The rows of a group lie close to one hidden flat surface of 11 dimensions, which may be shifted away from zero. Surfaces can cross.
In the rows, zero is written as 128.
Known rows, each followed by its group:
[113 179  69 152 147  97 127 135 117 145 138 145 174 150 116  90] : (5)
[143 125 104 142 119 118 134 115 106 123 128 169 138 140 130  94] : (7)
[143  71  68 127  97  89 123 106  75  89 161  98 107 141 118 122] : (5)
[140  77 178 151 115 171 108 149  80 121 100 157 198 113 109 142] : (3)
[118 135 123  98 121  84 131 183  93 113 143 123 109  84 131 137] : (0)
[130 148  91 145 132  71 127  71 139  82 109 123 137 188 172 143] : (3)
[136 109 111 174  97 147 120 156 140  78 167  30 136 154  71 143] : (3)
[158 169  89  78 152 157  99 153 134 115 124 130 128 151 128 192] : (7)
[163 127 160  82 163 174 146 132  79 137 130 139 102 111  91 134] : (3)
[ 69 169 104 185  75  76 130 113 128 174 137  63 132 129 123 117] : (5)
[165  81 149 119 123 127 153 121 120 153 174 140 140 162 101 120] : (3)
[146 155 104 120 116 101 163  94  90  96 136  81  83 153 116 102] : (3)
[170 160 131 124 141 124 168 101  81  56  75 148 113 178 128 102] : (1)
[152 107 144 140 169 146 104 141 132 103 129 171 130 142  82  82] : (6)
[148  72 150 146 126 153 132 114  90 156 114 200 201 146 127 114] : (3)
[147 169 121 124 109 154 136 112  80 119 128 119 123  76 147 117] : (3)
[135 102  98 149 148 113  79  87 197 104 165 120 120 144 154 154] : (1)
[ 95 182  87 154  84 121 176 129 109 118  77 117 115 120 152  89] : (0)
[118 142 171 175  48  49 162  72  97 152 118 130 100 149 151  89] : (5)
[142 126  92 193 121 131 133 118 182 131 186 145 165 131 142 129] : (4)
[176 148 158 120 138 185  69 128  83 152 152 150 137  81  92 113] : (1)
[158 165 140  90  70 127 137 130  99 110 116  83 138 132 155 113] : (0)
[149 191 125 121  96 194 167 103 149 136  89 122  99 140 156 165] : (6)
[ 99 122 102  86 173  86 123 172 137 138 154  91  85 148  85 166] : (4)
[134 117 118 101 205 187 124  90 161 105 106 143 137 121 146  99] : (6)
[135 164 141 127  67 131 149 140 114 153 119 117  61 123 112 138] : (1)
[158  77  91 109 120  75 155 155 153  81 161 149 115 192 127 135] : (0)
[101 122  38 151 142 103 107 140 130 132 143 114 154 175  97 137] : (7)
[142 159 104 129 190 113 157 127 130 102 175 125 111 120 127 179] : (7)
[ 93  71 157 160 127 121 102 115 178 122 137 108 138 100 149 125] : (2)
[ 72 120 104 123 118  89 111  74 145 147  86  92 142 156 177 146] : (2)
[176 160 133 148 118 153 109  60 178 122 144 130 109 164 147 126] : (1)
[132 136  87 140 122 127 184 140  92 123 127 139 120 147 106 104] : (4)
[131 120 119 133  94  93 126  25 114 124 109 130 123 136 203 109] : (4)
[113 164  45 150 183 124 104 131 188  89 148 149 114 102 164 180] : (7)
[128 161 113 137 145  87 127 152 136  99 132 126  60 152  90 132] : (2)
[131 139 133 170 111 134 142 134  79 133 128 155 154 104 125 154] : (2)
[118 147 113 122 139 135 140 192 149 140 135 131 131 136 104 164] : (6)
[128 115 125 153  99  84 128 128 142  94 106 152  99 159 150 172] : (6)
[ 91 130  91 144 153 141  61  88 127 148 139  84 107  95 112 145] : (4)
[157  97 102 111 162 125 132 115  78  99 126 141 128 175  94 145] : (3)
[151 175 113 124 131 152 128 134 133 133 105 150  74 170  89 126] : (6)
[ 93 101 102 150  96 116 144 199 175  83 130  91  79 113 122 162] : (4)
[100 108 182 151 155 119 133 136 144  96  90 123 146 130 133 146] : (0)
[144  48 127  68 146 139  99  96 101 138 140 121 156 132 147 165] : (2)
[116  91 152 100 165  75 163 169 127 186 170 176 173 140 111 108] : (1)
[ 92 109 130  74 125  97  90 149 140 152 110  67 123 167 107 147] : (7)
[123 122  79 103 154 129  77 122 125 100 149 125  83  58 157 177] : (4)
[113  96  50 165  94 119 135 116 122 108 119 140 131 143 149 153] : (6)
[121 130 133 171 101 157 165 109 142 111  86 145 136 133 157 135] : (2)
[169  86 112  98  63  82  88 118  73  84 156 112 118 103 152  78] : (5)
[118 149 120 192 104 155 130 128 159 120 120  87 150 174  86  95] : (3)
[ 77  97 140 137 170 128 123 164  97  97  86 112 146 109  90  83] : (0)
[130 169 169 127 127 108 101 174 102  78 117 113  70  69 102  89] : (2)
[120 142 125 111 111 145 106 145 142 123 112  77  86 130 101 102] : (2)
[138  69 137 147 130 165 145 135 157 158 184 134 157 110 117 138] : (3)
[140 158  97 123 161 166 163 153 144 135 101 192 111 164  99  99] : (7)
[102 134 143 162 156 101 129  95 162 132 124 151 123 110 169 162] : (5)
[145 144 186 127  83 146 102 162 163 132 130 124 101  98 137 170] : (1)
[148 119  84 110 123 157 142 173 155 101 167  89 146 133 114 117] : (0)
[ 99  87 120 145 153 113 153 154 167 110 123 107 108 191  91 180] : (7)
[130 143 150 135 143 139 121 131 152 126 176 115  87  56 124  81] : (2)
[122 100 175 122 119 109 122 111 113 132 101 153  70 116 128 127] : (6)
[167 117 136  83 111 120 105 129 170 126 172  95 104 162 124 127] : (0)
[119 118 158 129 166 146 166 105 169 140 108 165 109 143 139 128] : (5)
[142  66 170 123  70 179 152 104 138 106  88 135 135 108 174  98] : (4)
[113 103 168 145 120 191 131 158 137 115  98 104 109 105  94 136] : (6)
[130 124 141  79 120 112 157 118 113 140 175  82  71  65 143  93] : (5)
[146 155 168  97 128 148 167 145  96 179 111 163 107 147 100 143] : (0)
[ 95 149  67 156 115 167 113 147 119 147  89 162 101 100 124 172] : (0)
[ 59 121  96 180 119  85 142 124 148 155 115 142  60 115 108  65] : (0)
[130 122 180  95 102 147 107 157 177 134 102 149  77 105 144 120] : (7)
[126  68 136 128 184 165  94 122 110 141 115 180 190 131 110 140] : (3)
[133 157  74  99 130 142 108 131 124 164 116 185  71 120 140 174] : (0)
[131 141 121 112 105 182 116 124 186 141 107 118 110 124 153 129] : (7)
[106 143 116 139  95 151  87 216 190 155 156  98 117 103  89 105] : (5)
[134 154 121  87 104  77 150 101 153 109 108 118  93 168 165  61] : (5)
[154 109  99 153 113 190 133  94 134 132 169  93 162 119 129 150] : (7)
[124 125 107  74 130  86  96 188 132  96 155  88 126 102 133 115] : (5)
[120 128 158 151 122  76 159 104 126  71  84 155 100 132 171 114] : (2)
[116 170 141 115 138 154 186 146 139 123 106 105 166 111 159 134] : (4)
[132 138 146  76 150 130  71 114 116  94 115  91  94  79 149 119] : (6)
[137 201 140 130  95 185 188 118 180 163 124 122 129  96 191 153] : (6)
[134  77  79 124 109  99 132 112 177  97 150 149  49 134 155 139] : (4)
[ 90  63 185  77 132 116 125 207 130 121 103 138 133  66 145 123] : (1)
[159 126 210  76 101  29 121 143 114 149 163 142 123 141 151 158] : (1)
[120 118 111 143 165 170 186 118 113 122  76 184 156 150 132 105] : (0)
[124 117 143 123  95  89 105 123 146 115 131 103  98 140 133 117] : (0)
[178 123 144  74 131 153 114 121 137 143 179 118  94 111 132 167] : (2)
[147 133 170 112 103 148  95 142 133 136 154 103 112  81 133 153] : (2)
[106 157 107  96 164 103 187 103 108 115  73 125 129 170 148 102] : (7)
[102 169  98 214  88  81  93 119  91  90  99 114  73 133  94 140] : (4)
[128 112 106 144 163 140 117 159 130 137 155 185 122 103  94  97] : (7)
[149 115 128 128 116  60  83 115 116  97 155 147  98 127 148 162] : (4)
[118 186 103 140 100 128 160 185 151  94  98  70 114 187  96 138] : (6)
[120 180  67 128 178 126 147 135 112  94 147 129 134  63 159 135] : (7)
[153  92  91  58 150 145 108  94  46 132 130  98 166 144 110  88] : (5)
[126 138 150 129 129 195 174 133 168 123  71 153 111 138 133  85] : (1)
[125 131 150 122  97 176  92 150 140 175 125 120 154 104 107  80] : (5)
[109 110 121 126 122  90  99 158 112 105 134  96 112 117 117 171] : (4)
[136  35 152 131 155 169 144 115  74 135 115 140 192 156  81  95] : (3)
[130 126 133 101 100 122 112 171 104 144 160 118 166  58 164 165] : (6)
[110 129 127  94 132 147 152 166 168 144 163  99 120  67 155 129] : (1)
[126  99 167 166 120  94 124 161 137 130 145 170 183 127 121  92] : (1)
[117 157  73  86 102 115 114  88 144 157 160  61  89 107 163 127] : (2)
[128  78 115 124 113 168 163 152  86 152 155 106 199 109 108  98] : (4)
[128 176 143 161  68 112 163 170 132 127 128  98 115 140 102  77] : (6)
[138 121 177 136 133 155  89 114 112 163 113 149 198 134 111  84] : (3)
[154 100 151 101  76 127 141  97  84 164 128 110 136 169 115 106] : (2)
[131 149 126 154 113 114 140  70 156 170 141 147 108 157 131  63] : (1)
[112  49 149  60 171 180 131 161 158 170 119 155 127 124 114 144] : (1)
[ 95 127 138 162 129 138 117 147 140 165  92 136 180 173  95 129] : (5)

New rows, each followed by its group:
[177 119 113 109 114 150 136 119 112 126 177  95 127 146 116 172] : (1)
[149  96 200 109  92 149  96 114 102 169 155 129  88  67 121 123] : (5)
[121  80 126 165  91 160 115 119 124 123 114 151  98  97 139 172] : (6)
[155 167 141  79 104 113 109 157 111 122 155 110 172  75 181 156] : (6)
[ 90  79 135 165 153 149 150 145 179 122 125 143 140 106 134 131] : (6)
[124 156 114 136 129 145 139 161 141 145 179  97 162  76 126 122] : (4)
[152 141 147  95 109 142 154 174 142 100 133 146  55  87 132 113] : (4)
[159 118 139 121 139  66  74  81 150  89 166 125 132 142 166 140] : (1)
[118  88 170 124 157 173 113  99 111  84 102  56 188 107 138 126] : (3)
[144 160 143 210 103 137 117 162 169  87 152 144 159 103 138 156] : (4)
[110 134  38  86 128 101 116 112 106 148 149 125 132  95 174 139] : (6)
[122 138 105 115 133 169 154 154  63 121 110 115 139  88 114 123] : (4)
[155 175 138 100 100 149 154 137 159 113 140  70 135 143 144 121] : (0)
[138  86 136 145 139 102 128 125 126 113 196 132 111  75 131 116] : (2)
[ 92 150 116 183 127 100 165 187 152 153 177 132 113  88 102 125] : (5)
[109 143 134  63 182 111 150 142 110 120  98  99 122 152 123 155] : (7)
[169 172 215 157  57 103 106 126 109 167 129 164 112 139 112 108] : (1)
[120 123 124 180  70 115 165 103 141 139 125 113 106 165 114  67] : (4)
[150  82 106 100 123  81 149 178 105 120 133 168  95 203  78 149] : (0)
[129 177 140  85 154 109  94 130 139 156 141 145  59  92 133 130] : (6)
[122 102  78 169  98 126 158  82 110 134 130 118 117 172 111  97] : (5)
[160 166 146 101 148 116 150 165 139 162 178 139 122 144 112 193] : (1)
[122 164 107 114 131  45 121 136 134 114 110 161  91 162 143 119] : (7)
[154 116 121 145  93 130  78  77 173 126 158 104  94 143 144 155] : (1)
[134  98 139 120 124 128 143 149 121 108 124 115 139 155 102 101] : (0)
[160 110 112 117  64 148 127  98  99 106 121 103 162 125 158  62] : (0)
[142 178  91 112  80  96 115 128 100 125 118 118  81 138 142 154] : (6)
[120 131 122 101 160 150  99 108 180 148 122 119  94 148 126 151] : (5)
[157 121  95 104 118 156  88 101 114 159 161 116  84 137  92 111] : (5)
[132  48 152 117 167 124  90 133 126 111 133 170 144 112 125 143] : (0)
[145 152 151  48 146  94 135 141  71 103  86 137 115 138 137 113] : (0)
[165 130 147  98 153 120 114 107 130  49 105 129 121 139 164 139] : (1)
[ 97 118 118 113 138 128 155 164 195 179 152 132  90 133 124 167] : (1)
[132 132  91  99 148 124 123 128 104 144 133 147 124 130 121 104] : (6)
[116 129 125  76 161 114  85 171  99 115 141  97  98  75 116 182] : (4)
[ 94 145  91 141  84  23 112 154 131 104 141 104  80 130 140 127] : (6)
[118 127  66  63 187 144 116 119 102 124 114 112 139 132 122  99] : (6)
[ 75 101  80 159  67  62 170 138 142 154 173  44 112 156 104  86] : (4)
[133 100 163 151  93  98 146 132  95 111 102 168 133 128 148 155] : (3)
[122 129  92 111 111 142 130  77  87 139 100 123  80 123 128  76] : (6)
[143 192  75 108 107  62 113 124 116  78 113 102  96 183 135 110] : (6)
[165 162 163 168  55  85 115  96 115 111 143 122 118 142 140 103] : (1)
[129  93 205  97 165 117 152 107 133 113 105 130 112 138 146 158] : (3)
[122  98  98 169 151 130 161 103 175 139 119 174 115 216  95 113] : (7)
[134 113 116 134 107 200  86 144 112 141 113 124 151 104 110 157] : (0)
[124  72 124 116 147  89 129  94 127 108 100 163 111 174 125  59] : (0)
[108 162 114  96 163 142 132 138 109 176 189  87 128  38 126 102] : (5)
[118 159 119  79 136 162 115 196 116 127 133  61 148  89 112 151] : (6)
[148  87 126 100 118 153  75 174  99 118 156  91 118 109  77 151] : (2)
[124 135 163 119  98  66 108  98 104 137 102 121 131 159 146 119] : (5)
[152 177 143 100 164 108 199 140 133  87 133 135 153 129 164  97] : (1)
[129 184 181 114 125  53 129 115 105 162 142 150 109 101 153 113] : (5)
[151 152 111 122 166 156  90 146 138 134 125 176  69 153  71 140] : (6)
[155  82 160  98 119 145 138 111  89 132 157 130 109  73 137  93] : (5)
[ 90 111  89 134  96 158 168  90 136 146 121  51 140 131 137  62] : (5)
[108 121  91 156 114 112 125  77 142 130 119 149  62 115 150  99] : (6)
[110 123 119 161  78  83 166 139 165 129 160 104 131 122 152 105] : (1)
[ 91 122 100 119  86  74  80 122 141 148 121  94 125 141 142 103] : (7)
[161 167 214 106  97 157 129  91 127 154 144  74 157 103 146  73] : (3)
[104 148 192 110 144  82  99 140 198 173 138 170 107  93 165 104] : (1)
[171 125 127 132  84 117 182 140 139  92 135 148 152 169 171 177] : (0)
[ 97  95 143 106 101 109 136 142 153 126 128  71 124 119 148 135] : (4)
[119  84 158  88 179 114  82 118 181 143 145 160 140 109 156 117] : (1)
[187 140 152 124 106 159 160 120 107 104 147 134 125 122 137 156] : (7)
[ 98 118 110 154 109 118 129 105 120 173 140  97 139 140 101  85] : (2)
[142  72 130 105 117 102  58  53 155 124 144 145 101 109 178  69] : (0)
[130 138 141 103 145  66 123 122 127  99 126 151 134 116 176 116] : (5)
[171 158 166  85 100 156  92 119  76 113  99 119  83 118 118 137] : (6)
[145 109 129  96 104 119  54  96 138 133 131 120 141 125 165 150] : (7)
[149 134 153 110 169 190 144 116 124 124 120 151 113  86 123  76] : (2)
[133  90 170 122  99 187 141 171 160 133 129 110 109 106 100  93] : (4)
[121 121 114 160  57 111 104 127 120 162 148  88  92 148  86 117] : (5)
[ 93 136  81 221  86 123 102 130 167 113 138 100  65 123  94 115] : (4)
[182 180 134 140  59 126 198 127 106 134 151 129  75 156 113 113] : (3)
[139  59  91 143  78 122 142 128 119 119 146 138  58 139  98  85] : (4)
[119 142 128 118 134 139 128 100 124 104  99  92  94 122 123  51] : (6)
[115 125 122 149 126 100  99 119 148  63 126  87 112 105 139  61] : (6)
[ 90 143 114 129 163 131  84  58 142 198 149  69 142 138 109 110] : (4)
[179 159 177 109  76 161 180 174 109 160 167 110 139 130 112 164] : (1)
[150 142 146 135  91 125 163 135 102 165 110 187  98 166 104 123] : (6)
[124 119 129 146  97 130 157 104  79 158  83 195 118 128 138 107] : (0)
[174 155 124 126  60 204 109 115  89 117 100 114 101 115 128 168] : (6)
[110  92 132 110 100  81 110 159 148  70 124  99 142  95 175 109] : (5)
[ 98 148 150 149 134  96 113  82 179 132  99 102  99 177 137 141] : (4)
[114 171  76 120  99  40 127 122 107 121 162  84 110 125 148  92] : (5)
[147 124  97 132 143 106 163 101 132 102 177 159  82  82 164  99] : (5)
[135 122  72 128  81 155 122 124 120 166 155 132 102 103 119  81] : (0)
[125 144 137 100 179 108 176 164 141  94 105 143 122 164 126 148] : (0)
[109 124 107 109 167 112 142 150 148 135 154  65 115 187  81 188] : (7)
[124 122 162  79 154 190 143 125 145 160 143  67 118 103 116 136] : (7)
[ 90  97 117  80 144  93  94  88 157 127 118  73  94 140 143  89] : (2)
[108 116 116 101 150 145 144 105 128 110  94 101 125 126 145  98] : (6)
[121 164  81 121 167  81  99 110 163 143 174 126 100 134 133 145] : (7)
[121 128 148 116 160 172  99 112 147 151 132 140 157  67 156 112] : (5)
[144 113 151 116  94 155  95 116  82 138  81 141 139 146 116 135] : (0)
[135 167  94 113 155 154 199 152 134  97  93 114 119 196 111 178] : (7)
[123 136  54 128 136 121 105 146 138 133 145 101 141 188  94 169] : (7)
[162  89 144 103 119 133 130 101 105  97  88 144 101 194 114 148] : (1)
[133 148 152 129  90 116 168 131 108 140  83 134 109 193 105 124] : (0)
[108 104 157 106 199 152 104 100 133 118 109 100 143 118 120 120] : (3)
[ 99 119 114 113 158 112  97 102 117  96  66 146 114 121 153 100] : (0)
[126 167 145 129 112 165 103 146 106 166 116 114 134 116  99 137] : (2)
[111 123 122 126 104 116  62  69 115 144 108  90 156 131 156 130] : (5)
[149 174 119  92  79 130 148 141 119 108 101  67 120 181 120 101] : (0)
[126 152 123 105 159 116 162 132 169 129 155 136 104 100 158 118] : (0)
[122 156 127 163  85 150 122 183 136  88 123  63 117 120  89 106] : (6)
[120 139 131 129 136 181 150 141  81 145  57 154 139 155  91 130] : (0)
[165 135 130 149 153 135 101 107  63 143 133 177 133 161  63 116] : (4)
[100 107  80 131 234 188 136 128 153 148 166 114 149 111  93 145] : (7)
[152 118 104 118  48 154  72 141 124 143 163  74 118 114 110 120] : (0)
[130 109 115  98 111 108 148 173  90 115 124  95 116 170  69  67] : (0)
[136 174  90 120 103 139 168 142 123 116 121 135 131 101 171 142] : (0)
[139 137 185 138  99  91 125 113 172 180 167 152 145 126 153  84] : (1)
[159 181 128  91 157 118 168  60 115 160 181  74 119 156 131 137] : (7)
[135 159 118 145 114  93 164 102 128 144 183 140  68  79 146  88] : (5)
[157 154 134 134 116 103 146 121 139 154 171 133  86 161 109 161] : (2)
[108 134  92 117 149 111 127 134  95 104 115 124 150 100 150 123] : (7)
[142 109 155 138 112 144 120 149 106 158 160 117 133 123  74  97] : (3)
[153 161 107 134 128 159 130 107 152  87 132 110 165 109 170  89] : (6)
[144 137 110  44 143 121 106 139  88 148 134 134  87 111 108  73] : (0)
[126  84 102 131 130  98 122 177 108  89 118 144 162 169 106 165] : (6)
[136 122 131  83 149 132 134  80 128 161 135 121 109 142 136  97] : (2)
[156 165 140 144 136 109 139 102 147 174 176 155 137 153 120 105] : (1)
[ 83 145 130 132 186 147 111 107 127 153  97 131 139  99 118  77] : (2)
[132 154 137  75 142 110 134 169 112 165 162 107  95 120  88 105] : (5)
[130 152 180 110 148 110  57 124  87 144 110 109 141 148  71  75] : (3)
[140 110 158 138 143 182 169  93 157 112 113 124 168 135 164 148] : (3)
[166 200 193 124 118 107 107 126 113 161 150 159 118 101 128 105] : (1)
[126 128 155 113 124 148 117 164 155 168 146 124  89 119  86 126] : (5)
